All groups share one centre, and each spreads out both ways along 12 directions, with some noise.
(in the rows, 128 means zero)
Some rows, each with its group after it:
[136 152 141  60 100 164 133 104 150 127 142 104  88 137 144 117  91] : K888
[131 154 126  87 124 163 107 103 138 107 102 130 123 187 145 123 133] : K492
[162 125 145  76 132 133 159 122  96 133  88 150 122 173  93 141 131] : K896
[154 130 125  91  86 101 113 103 121 131 184 146 128 115 155 111 128] : K888
[129 124 117  77 128 122 138 117 100  98 111  89 124 105  99 132 126] : K888
[110 183 114  90 121 157 116 155 122  86 164  99 191 154 126  98 173] : K896
[ 81 178 154  59  83 121 123 177 116 129  92 112 160 103 133 127 116] : K896
[166 125 122  37 219  80 154  99  75 111 146 189 198 142 192  89 144] : K888
[121 110 149 135  65 154 153 111 166 131  72 136 179 115 204 109 147] : K660
[135 115 105 103 134 131 170 123  83 168 132 133 154 104 186 129 200] : K492
[ 74 105 129 176  99 123 117 105 170 111 112 182 157 125  93 141 179] : K896
[ 86 109 132  88 158 111  91 100 144 101 124 116 161  82 153  91 118] : K888
[118  89 153  92  84 183 143 138 115 145 163 132 161 126 128 125 115] : K896
[126 135 161 119 132 209 117 127 117 163 130 119 160  81 114 107 157] : K492
[103 179 148 111 125 136  93 103 131 138 160 145  95 142 132 149  70] : K660
[116 105 138 106  81 111 106 172 162  83 144 130 164 139 139 131  89] : K888
[ 78  90 126 142 140 136 112 174 194 107 131 104 155 135  86 102 161] : K660
[174 123 130 106 134 198 153 190 129 173 112 116  92 168 139 169 145] : K492
[148 115 112  77 134 119 148  90  92 168  94 123  92 150 113 120 191] : K492
[111  70 120 103 147 116 143 165 108 137 157  80 158 120 121 118 110] : K660
[107 104 128  87 112 113 119 154 176  72  53 190 162 145 183 141 129] : K888
[ 78  90 173 124 169 116 103 133 209 185  82  84 177  92 160 153 126] : K660
[102 110 136  96 116 138  98 123 134 119 124 103 140 115 107 115 125] : K492
[ 43 103 170 178 110 164  46 137 186 137  55 117 119  83 113 118  83] : K888
[ 89 125  85 151 147 115 189  98 129 139 119  87 109  95 107 120 205] : K888
[124 155 124 105 160 114 119 109  99  98 129 126 126  90 170 139  78] : K888
[101 130 108 124 152  84  73  69 146  87 141  96 140 137 141 135 122] : K492
[111 147 121 141 130  95 171 100 134 123 120 166 136 117 160 132 130] : K492
[ 91 119  99 120  84 140 160 146  67  86 196 115 194 141 172 135  99] : K660
[130 111 138 154 143 138 156 103 108 129 109 136 122 132 112 124  91] : K896
[143 152 112  90 105 134 139 148 103  95 143 144 140 122 147 138 135] : K888
[108 133 120 121 147  98 116 116 130 116 187 128 166 109 165 121 122] : K888
[118 117 175 154 155 120  74  86 132 145  85 145 155 152  85 125 114] : K888
[121 184 136  50 124 133 179 135  93 128 144 144 157 138 165 140 113] : K896
[165  94 114  91 137  98 161 153 124 141 113  77 154 180  80 181 192] : K896
[117 128  97  93 140  86 193 122  99 143 126 139 106 107 159 146 144] : K492
[142 163 146  53  93 141 190 138  80 104  87 193 116 151 101  73 115] : K492
[141 116 122 119 156 116 133 171 125 125 130 135 117 132 124  99 108] : K660
[129 140  53 164 243  76 194 145  77  95 180 134 131 143 131 128 161] : K660
[164 167 140  99 105 113 111 132  98 118 170 168 108 150  80 111 119] : K660
[154 120 133 155 148 132 124 160 140 168 109 124  84 106 166 197  93] : K492
[180 153 102  47 141 102  99 152  73 112 160 140 124 112 149 119 158] : K896
[ 67  82 172  87  57 166 125 193 165 132  92 128 165  93  72 109 134] : K492
[140  91 132 140 118 109 116 168 137 108 134 131 155 162  88 104 133] : K896
[ 81  71  93 125  85 137 178 162 107 108 144  99 152 144 174 137  96] : K660
[171 163 173  86 252 112 111 127 116 169  94 130 170 149 127 153 119] : K660
[131 120 129 123 125 111 151 105 121 149 120 149 125 134 125 109 163] : K492
[155 126 141  90 188 100  97  84 119 145 102 117  66 129  86  44 123] : K896
[114 137  93 128 127 103 145 133 139 117 123 131 111 144 199 154 120] : K492
[148 175  99  99 193 105  90  93 140  98 151 163  79 128 155  76 140] : K896
[ 89 169 113 110 162  96 160 105 175 124 134 164  98 130 187 147 104] : K896
[181  88 119  97 103  27 135 124  91  87 134 143 161 133 115 145 121] : K888
[134 124 166  45  99 187  84 136 136 115 104 146 107 131 115 114  77] : K896
[184  86 122 150  78 133  88 216  94  83 151 155 154 143 144 138  90] : K896
[128 135 158 107 119 154 117 119 132 140 107 141 153 167 139 113 106] : K660
[160 154 130 165 173  78 122 200 179  95 115 175 136 118 121 150 140] : K660
[168 106 123  93 118 126 154 165  85 124  93 138  96 110 188 117  64] : K660
[ 60  92 138 107  80 153  94 161 207 129 117 130 129  94 166  96 123] : K888
[103 142 132 108  91 146 104 143 138  87 109 157 147 146 168  96  96] : K492
[ 70 104 119 146 166 126 127  96 160 160  70 118 100 127 150 154 127] : K660

New rows, each followed by its group:
[113 127 125 128 153 144 148 113 129 184 140 110 101  67 177 122 139] : K492
[138 110 106 162 186 146  87  49 133 102 143 153  90 110 104  83 141] : K896
[172  93 166 108  97 159 104 189 107 147  99 145 140 129 108 115 102] : K492
[153  85 129  64 131  89 140 170  60 156 142 105  93  97  88  99  93] : K492
[142 128 132 160  88 110 114 130 118 168 142 179 127 138 103 183 182] : K888
[126  97 122  68  47 125 153 168 178 115 116 102 102 134 122 152 129] : K888
[142 145 134 125 143 150 127 156 158 128 131 113  95 156 129 154  78] : K492
[123 145 150 130 142 149 125 118 139 164 151 139 142 170 113 174 134] : K888
[130 174 138 135 209 129 129 112  93  87  65 201 170 166 162 156 113] : K888
[ 86 122 157 144 147 164  93 129 128 155 136 116 135 110 122  90 103] : K888
[106  78 103 103 103  60 115 134  94 117 113 112 139 127  60 131 188] : K492
[111 159 118 127 124 133 132 144 141 116  93 107 114 117 168 174 111] : K896
[102 165 165  95  86 194 159 112 104 161 100 123 124 101 178 135  73] : K896
[116 116 136 122 109 121 134 157 182 130 156 127 121 140 130  90 119] : K660
[135 135 139  47 164 129 111 177  97 103 125 184 181 124 190 147  91] : K888
[116 161 131 137 185 158 126 101  85 109 109 127 152 125 113  95 131] : K888
[ 65 122 118 144 131 166  91 158 190  77 109 113 146 108  96 118 150] : K660
[134 127 136  99 209 150 173 131 147 143  71 112 149 142 208 135 106] : K660
[ 97 114 128  81  93 134 129  64 129 133 122  87 138 119  49 168 195] : K660
[108 117 135 145 122 181  82  95 172 151 131 107 159 143 170 103 174] : K492
[165 122 172 157 123 126 137 137 108 145  90 182 128  92 110 132  99] : K492
[137 147 131 138 112 113 131  71 148 139 153 132  99 146 145 109 117] : K888
[140 133  90 109 128 116 160 154  72  98 180 120 166 103 118 104 175] : K888
[138 132 123 100 148 148 135 137 103 102 117 122 169 119 123 110 151] : K660
[131 128 119  87 114 137 165 137 126 131 154 101  93 120 153  83  98] : K888
[140 149 113 137 134 125 169 139 103 165 196 115  94 127 158 135 104] : K888
[112 113 139  74 151 131 119 113 139 148 128 140 133 103 167 105 133] : K888
[120 172 140 134 116 165 198 120  34 144 131  97 151  88 178 135  60] : K896
[100 138 120  87 107 154 120 125 123 108 121 126 131 159  94  88 169] : K492
[122 124 152  99 153 127 108 118 141 113 126 123 167 162 111 135  96] : K888
[140 114 162 157  96 175 120 113  65 139 103 154 106  85 137  79  43] : K896
[163 108 118 125 124 160 116 143 142 100 154 144 134 174 133 130 129] : K896
[143 128 123  91 119 106 135  89 140 171 175 147 113 125 161 127 155] : K888
[118 132  92 110 118  62 236 191 103 116 101 168 105 126 128 199 126] : K492
[152  81 146  92  96 119 162 198  67 175 117 156 152  63 182 106 109] : K492
[101 130 122 138  99 190 116 134 151 119 168 115 137 114 192 142 105] : K896
[ 94  97 120  27 142 125 141 118 180 144 150  95 127  93 186 104 128] : K888
[129 112 136  33 100 149 139 157 160 170 132 142  97 122 173 171 124] : K888
[106  92 140 143 128 102 116 112 129 145 144  57 140 114  61 134 123] : K888
[116 126 141 192 142  78  87 165 144 134 135 170 131 121 126 118 114] : K660
[103 182 113 171 145 117 137 113 127 106 127 177 136 161 161 164 126] : K660
[ 85 131 131  87  90 178 146  42  75 138  99 102 143 125 163 148 130] : K660
[120  96  97 111 162  81 157 170 109 127 172 103 122 135 105 150 109] : K660
[119 140 137 119 141 142 140 127 122 112 154 107 233 152 134 117 168] : K660
[163 115 152  88 101 101 126 136 153 162 192 139 137 185 141 173  98] : K888
[107 119 158  66 116 150 129 144 124 122 110 112 143  84 116 131  88] : K492
[136 128 145 105 131 133 120  91 131 176 173 106 107 127 117 130 125] : K888
[ 89 154 167 123 142 197  80 136 142 138 156  98 137 131 114 111  70] : K888
[135 132 125 110 153 130 137 126  87 122 110 116 124 120 119 124 118] : K888
[137 126 118 107 184 112 148 166 113 118 162 124 156 171 108 135 126] : K660
[100 136 129  79 118 158  97 158 131  84 141 100 146 144 129 120  95] : K492
[104 113 108  98 134 106 158 131 154 119 137 110 137 116 158 118 139] : K888
[128 121 131 117 160 132  62 149 128 106 172  62 125 129  87 141  78] : K492
[132 142 109 115 169  95 150  89 136 123 115  99  83 159  41 176 151] : K492
[129 132 124 123 110 131 129 110 124 141 131 121 110 123 116 134 134] : K888
[131 180 134 154  88 197 133 136 123 169 110 185  69 144 136 130 151] : K888
[122 126 122 114 115 121 144 168 139 136 139 151 114 124 176 134 108] : K888
[145 117 144 119  95 138 111 147 107  94 117 134 147 157  84  86 119] : K888
[127 133 162  99 105 178 111 120 178 123 103 134 159 178 173 120 117] : K492
[132 132 124  87 119 127 139 145 121 121 120 132 101 158 173 110  92] : K492
[132 144 146 120 104 121 130 139  96 148 118 115 142 129 127  72 131] : K896
[145 134 118  95 164 120 153 124  88 125 116 142 139 125 133 122 136] : K888
[151 139  93 140 189 131  83 110 131  80 180 152  89 117 154  82  99] : K896
[136 168  99 115 178 131 141 154  93  65 116 149 126 139 114 170 119] : K660
[132 139 127 128 161 147 171 141 112 189 155 113  61  93 113 114 120] : K492
[122  74 154  81  74 133 130 161 203 149 121  92 117  91 139 102 100] : K660
[129 118 112  33 107 110  74 152  89  33 137  93 170 194 110 128  87] : K492
